The rows come from 4 hidden closed curves, with some noise, and rows from the same curve form a group. Each curve winds through 8 dimensions. The rows are also pushed far along 5 directions, which tell nothing about the answers.
(in the rows, 128 means zero)
Some rows, each with its group after it:
[174  78  90  93 160  89 175 119 102 119 116 110 162 156  89 162  83 105
 125 155 104 108 155 198  82] : k_217
[132 143 127  85  82 115  88 112 183 105 148 184 130 124 174  72 120 155
 110 108 178  91 133  97 198] : k_882
[118 151 170 119 124 139  54 158 153 128 165 165 109 108 178  91 117 128
 138 143 149 122 125  90 161] : k_882
[120 126 133 125 124 106 130  87 157 106 145 143 146  99 154 121 157 127
 124 132 133 121 181 134 152] : k_882
[135  90 136 137 140 121 142 146 100 129 134 109 138  99  88 151 164  99
 133 111  77 109 142 151 117] : k_882
[100 106 136 128 136 122 165 110 127 125 145 120 123 141 110 150  97 118
 134 111 132 133 114 124 115] : k_882
[166 123 134 112 139 116 102 159 105 139 140 125 134 119 114 132 132 100
 136 135 118 106 152 142 142] : k_882
[116 123  83  89 108 103 130  79 175 121 149 162 133 137 157  91  92 171
 106  84 167 126 150 124 187] : k_217
[125 106 110  86 112 131 150 125  96 147 155 140 110 162 102 122  53 134
 118 121 161 128 107 126 135] : k_882
[159 118 158  92 100 105  56 160 153 130 133 134 130 129 179  63 128 122
 135 153 161  97 136 140 193] : k_743
[108 131 157 145 123 150 124 125 110 134 147 137 112 121 129 137 130 119
 136 148 126 137 133 132 120] : k_217
[137 146 110  83 149 125 130 147 116 150 119  98 132 171 149 115  45 145
 130 143 161 155 119 103  95] : k_259
[116 153 160  85 135  96  99 151 133 135 122  84 170 138 219  82  89 127
 159 196 176 146 131 129 129] : k_259
[130 124 146 151 164 115  91 168 122 112 124 129 128 110 150 114 138  95
 162 149 123 134 106 133 126] : k_743
[121 135  94  81 130 107 141  84 172 125 138 141 146 142 143 135  61 157
 100 116 153 130 138 120 123] : k_259
[ 97 166 151 163  98 150  86 138 143 125 126 141 126  89 187  79 205 150
 139 136 133 143 123 109 175] : k_259
[134 188 227 130 111 139  19 202 155 131 119 125 123 135 210  87 130  96
 173 195 185 112  79  91 163] : k_217
[133 108 128 120 136 102 120 138 124 142 115  92 136 123 145 105 133 122
 133 157 132 140 132 147 131] : k_259
[153  69  72  91 165  74 189 105 108 127 113  82 156 148  83 158  79 110
 119 118 115 129 142 171  90] : k_882
[142 116 147 172 137 166 125 161 123 139 130 156  91 162  73 165 136 121
 144 108  85 103  99 151 130] : k_743
[108 139 174 204 146 165 124 161  86 133 107 105 128 119 107 181 181  86
 171 166  82 141  88 170  96] : k_217
[ 73 169  54 127  90 143 210   4 170 127 100  98 155 125 136 158 140 203
  66  57 137 180 163 116 114] : k_217
[ 78 119 117  82 105 109 148  66 179 114 144 128 154 115 187 101  85 170
  97 130 154 145 141 114 119] : k_882
[121 113 155 118 127 125 130 125 136 137 146 126 129 150 125 143  97 119
 138 140 129 113 133 152 133] : k_882
[184  69  96 133 115 112 197 100 101 111 107 129 130 123  46 154 192 116
  97 124  81  85 185 169 104] : k_743
[135 120 100 113 137 104 128  91 150 139 114  90 140 104 156 112 143 151
 100 138 119 154 187 131 110] : k_217
[ 79 151 150 154 120 137 129 105 175 131 138 146 122 127 152 126 146 152
 135 129 132 134 118 114 153] : k_743
[161  78 114 117 132  90 110 142 139 108 131 159 100 135 123  78 123 115
 130 142 154 107 122 127 156] : k_259
[159 106  77 120 123 135 181 113  99 121 125 161 110 184  53 155  80 131
 118  91 139 110 107 145 127] : k_217
[ 94 144 157 136  95 154  99 109 150 140 157 156  99 119 162  98 134 150
 123 127 152 138 136 107 173] : k_217
[ 98 172 108 149 132 152 148  89 131 114 117 130 142 125 153 143 128 151
 126 114 136 167 135 122 109] : k_743
[114 145  88 121 124 127 127  99 140 117 127 144 120 139 155 101  94 156
 122 105 170 156 117 108 143] : k_743
[111 157  60 113 115 157 148 114 124 143 129 175  85 207  97 123  20 174
 115  63 196 153  41  90 158] : k_217
[130 147  91 110 118 114 154 105 128 117 114 134 146 142 122 126 113 142
 120 111 160 129 114 117 138] : k_259
[125 104 176 152 181 149 151 173  94 130 126 100 131 156  81 207  81  80
 164 156  71 122  84 156  34] : k_882
[137 146 118 126  93 148 145  98 139 119 126 148 127 127 123 129 160 156
 100 110 128 113 165 117 137] : k_743
[ 85 157  83 119 144 139 196  89 117 137 107 111 145 194 140 151  40 169
 136 132 159 180  91 143  84] : k_259
[123 160 136 112 138 131 125 151 117 145 116  99 141 151 160 118  97 137
 144 140 147 148 119 113 117] : k_259
[105 157 139 166 107 152 128 114 143 144 104 105 124 135 138 138 168 144
 131 121 125 147 116 139 145] : k_743
[ 98 190 123 197  96 220 142 122 128 137 135 196  66 171  78 161 139 169
 125  41 131 133  76  90 166] : k_743
[102 159 110 145  73 176 128  77 163 141 131 149 122 101 136 128 179 190
  80  72 101 134 161 122 158] : k_217
[176  97 148 117 141 110 103 172  98 145 126 110 108 149  98 126 111  85
 144 160 139 111 122 144 132] : k_882
[ 42 174 126 149 138 135 161  75 154 146 128  99 157 120 173 153 128 163
 137 131 132 184 128 132 122] : k_743
[125 161 126  55 128  92  86 112 191 140 125  96 164 145 222  87  46 161
 116 153 190 147 143 106 135] : k_217
[121 143 124 116 116 158 140 112 124 132 142 149 136 131 121 154 107 147
 108 126 109 125 142 132 105] : k_882
[184  95 117  27 112  69  68 168 165 146 151 141 106 153 154  34  49 142
 108 124 206  91 131  73 195] : k_743
[168 114 111 139 175 119 136 151 109 117 122 127 127 125  91 156 130 104
 132 118  94 119 147 127  91] : k_217
[103 148 146 123 137 128 100 145 124 128 145 137 139 109 172 107 116 127
 147 155 143 144 117 117 132] : k_743
[131 152 149 129 146 130 100 154 133 108 128 152 139 119 155 122 119 118
 147 161 133 121 110 109 111] : k_259
[144 129 115 120 126 119 147 136 118 122 119 120 145 134 128 114 147 135
 133 115 125 120 147 132 139] : k_259
[169  85 102 111 147  95 161 135 112  95 113 141 144 147 116 112 115 115
 137 153 126 104 140 159 109] : k_259
[124 162 137 125 121 143  94 146 148 113 142 179 116 137 154 104 107 141
 137 123 155 114  99  92 153] : k_259
[186  76 121  94 138  87 110 193  88 122 133 146 108 171  88  97  76  79
 160 139 167  85  73 142 165] : k_743
[149  93  61  66 122  92 147  88 151 119 139 135 114 131 116  94  69 155
  76  68 168 133 150  82 137] : k_217
[158 105 180 135 107 134  98 176  95 118 152 157 105 113  99 116 164  82
 147 142 128  77 123 122 159] : k_882
[120 104  80 110 139 122 197  67 115 150 119  85 141 121 111 154 112 161
  82 147  96 165 192 145  50] : k_743
[137 114 157 153 162 126 112 145 144 128 122 116 133 121 129 156 144 111
 140 157  79 120 144 160  93] : k_259
[ 92 159 101 160 141 171 191 100  96 157 112 106 138 173  88 206  95 148
 137 112 103 164  99 177  91] : k_217
[144 123  92 120 111 123 134 108 123 145 131 128 112 132 101 121 137 140
 107  96 139 132 154 129 162] : k_882
[134 128 115 121 124 120 148 133 118 120 120 128 145 145 135 113 129 133
 141 124 136 122 131 142 143] : k_259

New rows, each followed by its group:
[140 130  96 140 117 126 156 101 138 113 110 123 143 105  94 149 184 140
 104  73  96 115 153 125 131] : k_882
[114 145 118 128 139 140 143 118 112 145 101  81 147 131 134 159 107 132
 121 152 114 164 120 142  67] : k_217
[129 105 140 140 155 123 106 158 129 122 147 154 109 125 130 111 122 118
 149 130 119 122 118 128 141] : k_259
[ 85 143 168 104 137 135 101 131 135 152 148 104 145 144 187 132  50 128
 144 185 149 159 107 145 102] : k_217
[153  91 124 131 127 128 142 118  99 119 131 131 124 112 114 126 153 116
 119 154 105 123 171 164 106] : k_743
[119 152 102 103 119 126 147 120 128 138 123 113 144 151 151 109 103 161
 128 106 155 144 132 118 145] : k_259
[126 130 123 123 137 148 146 127  98 148 127 115 126 171 119 153  68 130
 135 145 134 149 116 162 100] : k_743
[171  85 134 140 142 101 113 159 143 105 124 156 105 107  99 104 178 106
 126 134 109  85 132 105 136] : k_743
[166 109  64  78 166 110 156 153  98 120 138 157 129 182  65 155  14 118
 127  83 142 109  77 120 107] : k_882
[147  93  77  63 156  60 132 106 154 135 109  82 168 126 151 114  67 131
 103 160 140 143 144 153  97] : k_259
[137 146 108 125 111 134 161  78 150 108 106 118 156 116 125 157 156 148
  93 109 110 126 174 124  94] : k_217
[139 131 101 142 142 127 135 132 141 115 102 141 131 142 108 146 120 130
 126 120 115 123  94 139 110] : k_259
[140 121 122 104 131 112 134 114 163 140 112 106 137 148 139 129 106 147
 112 139 127 125 146 140 117] : k_743
[157 110  54  87 123 109 142  92 149 138 122 132 112 144 118  96  94 174
  80  91 147 140 163 113 137] : k_217
[114 109 127 132 134 125 142 103 141 130 135 127 107 149 123 134  93 125
 126 120 147 143 121 129 125] : k_217
[104 163 125 139 147 149 102 157 124 143 132 146 117 151 112 158  75 124
 145 113 140 139  46 110 126] : k_259
[121  98 130 108 114  96 121 103 165 108 126 126 137 104 163  90 140 133
 112 145 142 126 138 122 134] : k_882
[113 170 118 143 132 162 118 148 129 121 131 172 112 149 124 133 100 145
 137 102 143 133  71  93 134] : k_259
[120 110 135 113 130 127 128 127 136 143 132  99 142 115 134 135 117 134
 114 129 101 133 141 139 105] : k_882
[122 149 126 126 130 138 121 119 125 148 118  92 130 140 154 127 110 141
 124 133 140 164 143 130 114] : k_743
[121 143 138 137 121 135 128 126 155 127 128 152 104 169 125 125 106 139
 137 111 162 118  98 112 161] : k_743
[130 101 105  93 130  89 147  99 168 120 139 140 136 130 134 106 110 148
 110 128 139 114 152 122 142] : k_743
[128 136 153 131 150 144  92 191  97 161 126 108 111 141 128 128  96 111
 153 159 126 142  79 120 108] : k_743
[147 130 119  98 106 122 114 145 147 113 140 161 132 137 112 117 115 131
 122  69 141  84 108 107 177] : k_882
[135 103 114  99 157  78 149 108 116 128 122  76 168 117 151 127 110 108
 137 159 132 149 171 164 104] : k_743
[100 147 145 151 119 141  98 130 135 115 149 159 125  83 162 102 179 136
 137 126 122 131 134 112 160] : k_743
[182  86 141  71 148  78  73 224 109 122 141 160 110 173 118  74  44  77
 169 161 185  74  43 120 170] : k_743
[ 66 130  90  87 113 118 167  58 168 146 160 115 147 119 160 120  82 186
  92  70 143 162 154 109 145] : k_882
[ 95 136 116 109 127 118 118 100 169 131 148 141 149 120 172 117 104 161
 120 115 131 136 137 141 155] : k_259
[121 142 108 154 134 124 162 100 141 112 106 124 156 121 102 175 165 126
 128 106 101 123 124 152 121] : k_259
[144 132  84 131 117 120 156 105 143 109 114 149 127 148  97 132 138 143
 118  67 140 112 127 125 162] : k_743
[124 138 122 116 133 110 126 120 142 114 116 129 148 150 158 120  95 126
 143 145 161 133 111 140 133] : k_743
[129 145 110  90 135 111 129 114 155 121 125 126 156 146 146 138  76 142
 120 118 144 125 125 120 121] : k_882
[198  79 134  86 126  98 108 181  99 120 149 153 107 151  95  89 100  91
 136 138 150  73 135 123 157] : k_259
[134  98  59 104 143 118 167  92 108 149 130 120 116 144  92 138  76 151
  94 115 125 159 145 143  98] : k_882
[140 127 121  80 110 125 123 148 136 163 133 128 114 175 117 112  59 149
 115 129 160 115 100 111 144] : k_743
[104 118 141 163 117 133 137 100 120 116 134 121 125  77 128 133 199 118
 124 126 102 140 155 134 126] : k_217
[115 102  87 186 152 147 194  80 125 123 118 141 104 133  43 201 151 131
 111  91  73 139 125 163  89] : k_259
[129 132 130 181 145 142 154 121 123  99  97 134 128 125 116 151 180 120
 140 151  98 133 125 144  89] : k_259
[148  88  91  69 116  86 152  71 157 140 135  96 151 126 138 111 104 155
  85 112 131 126 210 152 136] : k_217
[145 102 140  95 138  79 108 158 130 113 131 133 150 118 151  93 117 100
 146 180 148 101 113 137 140] : k_743
[150 100 138 155 153 130 135 155 114 116 136 146 135 122  79 171 154  97
 145 119  64  93 134 171 121] : k_259
[121 157 128 133 128 156 126 152 115 165 109 107 112 198 112 152  62 137
 147 119 154 147  64 140 129] : k_743
[124 144 105 134 131 137 137  92 143 121 116 130 130 112 146 129 141 155
 103 142 121 152 162 118  93] : k_217
[152 111 112 134 132 117 127 138 163 121 121 149 122 128  98 130 158 138
 117  87  97  90 126 126 152] : k_743
[ 79 173 124 135 115 160 123 111 112 144 141 129 133 130 165 125 103 153
 138 123 153 171 113 131 142] : k_743
[108 132 132 168 147 124 106 130 137 112 125 135 131  87 155 117 181 122
 144 125 109 146 131 131 141] : k_743
[125 144 146 153 116 146  97 164  94 127 132 150 103 124 131 103 148 110
 152 135 153 133  90 108 160] : k_743
[135  94 114 124 151 108 142 148 120 151 119 105 121 140  96 133 112 120
 132 132 110 126 107 146 117] : k_743
[ 99 129 123 141 184 104 147 113 119 125 109  76 162 113 166 149 116 114
 148 177 114 181 135 155  65] : k_743
[121 151 131 109 152 120 134 125 143 126 118 110 160 143 145 159  79 124
 136 140 130 132 117 131  92] : k_882
[138 145 115 132 130 133 123 138  97 149 126 120 121 144 106 142 115 116
 138 133 144 137 116 138 139] : k_882
[146 124 119 119 108 113 131 128 120 108 123 153 138 126 122 114 143 119
 128 140 146 103 115 134 147] : k_259
[113 122 153 105 112  92 112 109 147 128 121  86 179  89 189 109 158 120
 133 182 129 128 158 167 137] : k_882
